The rows of a group lie close to one hidden flat surface of 9 dimensions, which passes through zero. Surfaces can cross.
Known rows, each followed by its group:
[-30  -6 -31  24  10   2 -48 -16  29  26  11 -16  -7]
Burof
[-37 -19 -23  -9  14  15 -15  13   4   1 -18  57 -31]
mugog
[ 29  27 -16   6   2  -9  -2 -13  11   5  14 -44  11]
pido
[-34  31  -1 -21 -21 -14  32  17  -6 -31   0  -3  16]
vav
[  8   6  -8  18  14  -4   5  17   1  18 -14 -10 -19]
mugog
[ 11 -10 -11  -8   1  12 -29 -41  27   4 -31 -24 -14]
mugog
[  9  12 -32  53  10   1 -61   3  11  47  28   1 -18]
pido
[ 11  44  22  -6 -17  17  55  38  31   6  78 -27  49]
div
[  4 -19  68 -28 -34  -6   0  -9 -47  16 -36   3 -12]
pido
[-32   7   4   7   4 -57  18  10  23  -1 -56  11 -23]
mugog
[-23 -46  -6  15 -44 -15   5 -22 -28 -16  -4   5  27]
pido
[ 16  14  43 -20 -42 -15   9 -33  32 -24 -17  -7  12]
div
[-10  28  28 -13  28 -24 -38 -32  21 -15  56 -43  42]
vav
[-15  19 -40  18 -22 -10  22  -5   4 -36 -25 -36   5]
pido
[ -3 -23 -55 -14   3 -53  18  -6 -40  43 -15  -2  11]
mugog
[ 35 -21 -33 -43 -34 -42  -5 -70 -14 -18  21   9  58]
Burof
[ 33  17 -36  39 -55  22 -17 -10 -45 -14  -7 -25  -7]
div
[ 28 -20  -7  -1 -27   2  26 -15  -9 -21 -21   3   7]
Burof
[ -1  -6 -26  -2  34   8  28  23  15 -17  32  24  18]
pido
[-21   5 -31  -1 -15 -17 -48 -23   6  14 -18  17 -19]
Burof
[ 18  38  -9 -11 -13 -35 -13 -19 -31 -21 -25 -18  -4]
div
[ -5  -7 -76  23 -10 -31  18  -1 -21 -23 -29  13  -1]
Burof
[  5 -17 -28 -26   7  49  -8  -8  16  31 -42   2 -42]
pido
[ 20  -8 -22 -50  21  -1  17  -3  -2  47   9   4   4]
div
[-45   6  14  40 -29  -5   4  20  -1 -14  58 -19  42]
Burof
[-25  19 -16   7  30   1   0  30   0  28   0 -20 -20]
vav
[  2  -6 -52  -7  20 -22 -25  -3 -39  19  21  32   4]
vav
[ 25 -19   9 -43  16 -29   2 -36  41  35 -19   2   4]
mugog
[-42  22  -6 -89 -20  18 -25 -33   7 -40  13  42  13]
div
[ 12  10 -12  34 -54  31  13   1 -37 -69 -43  -6 -17]
Burof
[ 14  10  21  18 -63 -19  -6 -18  -4 -10 -11  -4   6]
Burof
[-10 -22  -8  39  -3 -21  -1   8 -14 -11   6  21   8]
div
[-19  52 -43 -34  28 -19   8  36 -49  -1  39   9  11]
div
[ 24  16   5   3 -19  36   5 -19 -17 -38  -3 -58  10]
mugog
[ 25   8 -32 -10  27  17   8   0  27  11  17 -12   4]
pido
[ 41  -4  42   5 -77 -22 -29 -35  -5  50  16  -1  17]
Burof
[-10 -22  21 -11 -32   5 -13 -15   8  -9 -53  48 -31]
div
[-29   8  15  12  13  -2 -30  13  11  -8   3  33 -18]
pido
[  5 -45 -26   0 -16  23  43   8  13  20 -34  11 -11]
vav
[-16  -3 -25 -38  31  -7  -3   1 -15  -3  -2  31  -3]
Burof
[ 41  -2  12 -10   6   1   4  -7 -11  24 -15 -16 -11]
vav
[  6  21 -34 -33  -4   6  23  22 -35   6  -6  17 -10]
div
[-19  -8  -6   4   9  17  21  14  -8 -33   4   4   6]
vav
[ -2 -15 -27 -11   3  27 -23  -3 -25  -6  84  39  41]
mugog
[  6  12  32  26  19 -43  12  16  22 -11 -13  17  -7]
vav
[ -7  -2  28 -84  -4  -5  41 -27  44  18  -3 -33  32]
vav
[ 14   0  -4 -11  39  42 -30 -10  43  -7   2  24 -26]
mugog
[  5 -31 -21  25  -9  25  -8 -29  18  -6  28 -35  30]
vav
[ -1  12 -52  17 -73   8  -4   9 -63 -27  18  46   8]
div
[ 18  28 -27 -42  22 -14  53  -4  32 -33   5 -25  30]
pido
[ 19  -3  23   0  14 -15  67  24  69   2  -4   9   9]
pido
[ 15 -11  11 -19  25  50 -37 -31   7   2  29 -33   9]
Burof
[ -2   2  48 -14  -1  11  -7  18  14  33  -9  34 -28]
mugog
[-14  11  -6   5 -44 -10  26   8  12  -6 -20   5   0]
vav
[-23   3  33  -8 -35   6   4  -6  -4 -26 -17  -5   0]
mugog

New rows, each followed by its group:
[-20  -9 -29  30   4  -6   7 -15  30 -29  11 -33  26]
Burof
[ -1   5  -2 -25 -30  18 -15 -20   0 -10 -16  13 -10]
div
[-15 -33  28 -27 -30  -9  29  -8   5   2 -12  17  18]
mugog
[ 20  32  19 -16 -13  -9 -12   3 -46 -24  -3  22  -8]
vav
[ 14 -42  32  37   3 -25  37  16  24  21 -20  16  -1]
div
[-29  -8 -42 -21  15  15 -23 -37   6 -50  13 -10  23]
Burof
[  1 -62  12   4 -11  50  35  10 -16  -6  -3  19   4]
pido
[ -2  -1 -36 -15  26   9  20  11 -19 -23   3  13   3]
mugog
[-33  11 -49   0  35 -16 -11  21  14   0  15  51 -10]
pido
[ -7 -47  36 -31  42  25   0 -50  36 -54  52 -25  66]
vav
[ -6 -10 -21  29  -6  14 -43 -20  17   9  -5  -6 -16]
mugog
[-47   7 -34   2 -11  24   3  15 -25 -38  19   6  11]
vav
[-11  -2  -1 -61  27 -21  13 -14  63   9 -21  39  -7]
pido
[ 17   9  25  19 -32   2 -11 -13  -1   1  18 -27  16]
Burof
[ 10  38  23  12 -70   0   7  26 -10   6   2  39 -15]
div
[-24  42  28 -11  28 -30 -11  30  -6  17  33   3   2]
Burof
[ 26  23  47   4 -42   1 -39  -7  11  28 -38  24 -47]
vav
[-45 -13  -9  30  -6  10 -19   5  33  14  13  -5   0]
Burof
[ -8  44  21 -24   3 -16 -42 -10   5   7  10   1  -9]
div
[  3   8  12  23 -25  13  34  12 -20 -22 -29 -46  -4]
mugog
[ -9  15   0   9  24  44 -17  34 -15   5 -15  17 -47]
pido
[ 34   4 -31   7   8  49 -31 -26   4  14  13 -47  -5]
pido
[ 15   2  45 -44  24  29  52  34 -22  -6 -15  16 -14]
pido
[-37  47  40 -45  46 -34 -12  12  35 -10 -32  20 -32]
Burof
[-10  15  -2 -42  51  10  -7   2  -5 -19   3   6  -5]
Burof
[-19  23  19 -17  11  17   3   0  19 -28   5 -19   5]
div
[ 34 -28 -43  14  18   7  31  -1  -8  19   1 -29  11]
mugog
[ -2 -26  -4   0 -59  16 -21 -44  -5 -19  13  -1  28]
Burof
[-23  19 -22   9  15 -14 -26   0   8 -23  20  14   4]
pido
[ 10  28 -12 -13  44  50 -64   1 -28  15 -16  -7 -57]
Burof
[ 11  27  12 -36  -9  25 -14  11 -57  18   8  -2 -16]
mugog
[  6  19  12 -30 -27  16 -20  -8   7  17 -11  15 -22]
div
[  1  18   6   4 -12  12  -6  -4 -16 -25   5 -24   5]
mugog
[  1  14  17 -12  10 -12  18  20  10  15   9   6   1]
div
[-68   0   3  34   3  -6 -14  16  93  46  -4 -14 -18]
vav
[ 66 -22 -41  13  11  -9  14 -12  -2  36 -33 -11 -18]
Burof
[-11  10 -65  23  59 -21 -22  15  18  -4  -6  28 -24]
mugog
[-38 -21  27  13  -5  26   8   3  52 -16 -22  -1 -11]
Burof
[  7   4 -12   5  37   8   6  16  -3  21  16 -29   3]
div
[ 27   1  44  37 -13  23   6  16 -24   4   9 -31  -2]
pido
[ 18 -11  12 -40  26  30  12 -34  43  -2 -21 -57   4]
div
[ 12   5  28 -26 -10 -27  28  20 -36  29 -20  13  -8]
pido
[ -5  20  -6  -7   9   9  -5 -23  -3 -54 -20 -49   5]
div
[  3   0 -59  -7  39 -39   5   5   3  16 -32  17 -20]
Burof
[ -9   4  51   2  50  14 -52  22 -28 -26  -7  68 -44]
vav
[  0   1  56 -17   4  -5 -45 -13 -17  12  13  17  -4]
pido
[ 23  -8  10   8  11  26  -1  11 -29   9  32  -5   7]
pido
[-11 -16 -60 -11 -28   0   6 -33  -4 -10 -31 -23   4]
pido
[-48  21 -25  48 -22   3 -14  27 -11 -42  16  17  -1]
vav
[-18  -1 -14  10  -2 -23 -37 -18  17   3  20  17  12]
mugog
[-38  27  33 -21  37  17 -24  -4  40 -20  31 -24  10]
div
[ 46  20  42  -7  -2  -7  23  10   5  28 -42 -22 -31]
vav
[ -7 -20  -1   4  15  13   6  21   6  36  10  23 -10]
div
[  8  12 -14  53   5   6 -30  21 -12  36   2 -17 -29]
mugog
[ -5  21  28  48  -3   0 -21   7  -2 -49  13  -3   2]
vav
[-24  -4   7  10  -5 -44  -3  27 -19   6  -4  72 -12]
div
[-25  15 -12   7  44  14 -42  13 -15  14  26  -9 -12]
vav
[ -7  -2   3  35 -27 -10 -38 -15   7  28 -19 -23 -18]
mugog
[-23 -17 -46 -30  18  -2   9   8 -26   6  11  27   9]
vav
[ 33  10  45  -4 -33   4  -1 -32  15 -25 -11 -27  10]
Burof
[-25   0  20 -54 -13  36  -7  16 -42   7 -15  51 -28]
mugog
[ -4  12  -5   0  38  14 -11  14  -5  29   6 -34 -14]
vav
[ -1 -12 -14  -5  31  -1  -7  -9  30  19   0  -7  -1]
Burof
[-27 -15 -56  27 -14  47 -51 -27 -12 -21  10 -20   0]
Burof
[-34  20  -9 -49  40 -10 -18   4 -20 -12  25  25   8]
Burof
[ 42  14  44 -34 -17 -12  24  -7  -8  -1 -33   5 -10]
vav
[ 12 -14 -23  12 -48  32 -28 -33   9  25   7 -24   5]
vav
[ -4  -3 -33  -2   1  15  -8 -14 -13 -26   9  -7  10]
mugog
[ 73 -16 -36 -14 -13  25  14 -20  18  96 -32 -46 -25]
pido
[-16  -2   3  -5   9  27  -3  -9  65 -19 -29   5 -21]
pido
[ -5  35  27  14 -13  21 -18   5  -5 -37   7 -18  -5]
mugog
[  9  18 -14   9  -2  30  -3  -5 -20 -27 -18 -39 -12]
mugog
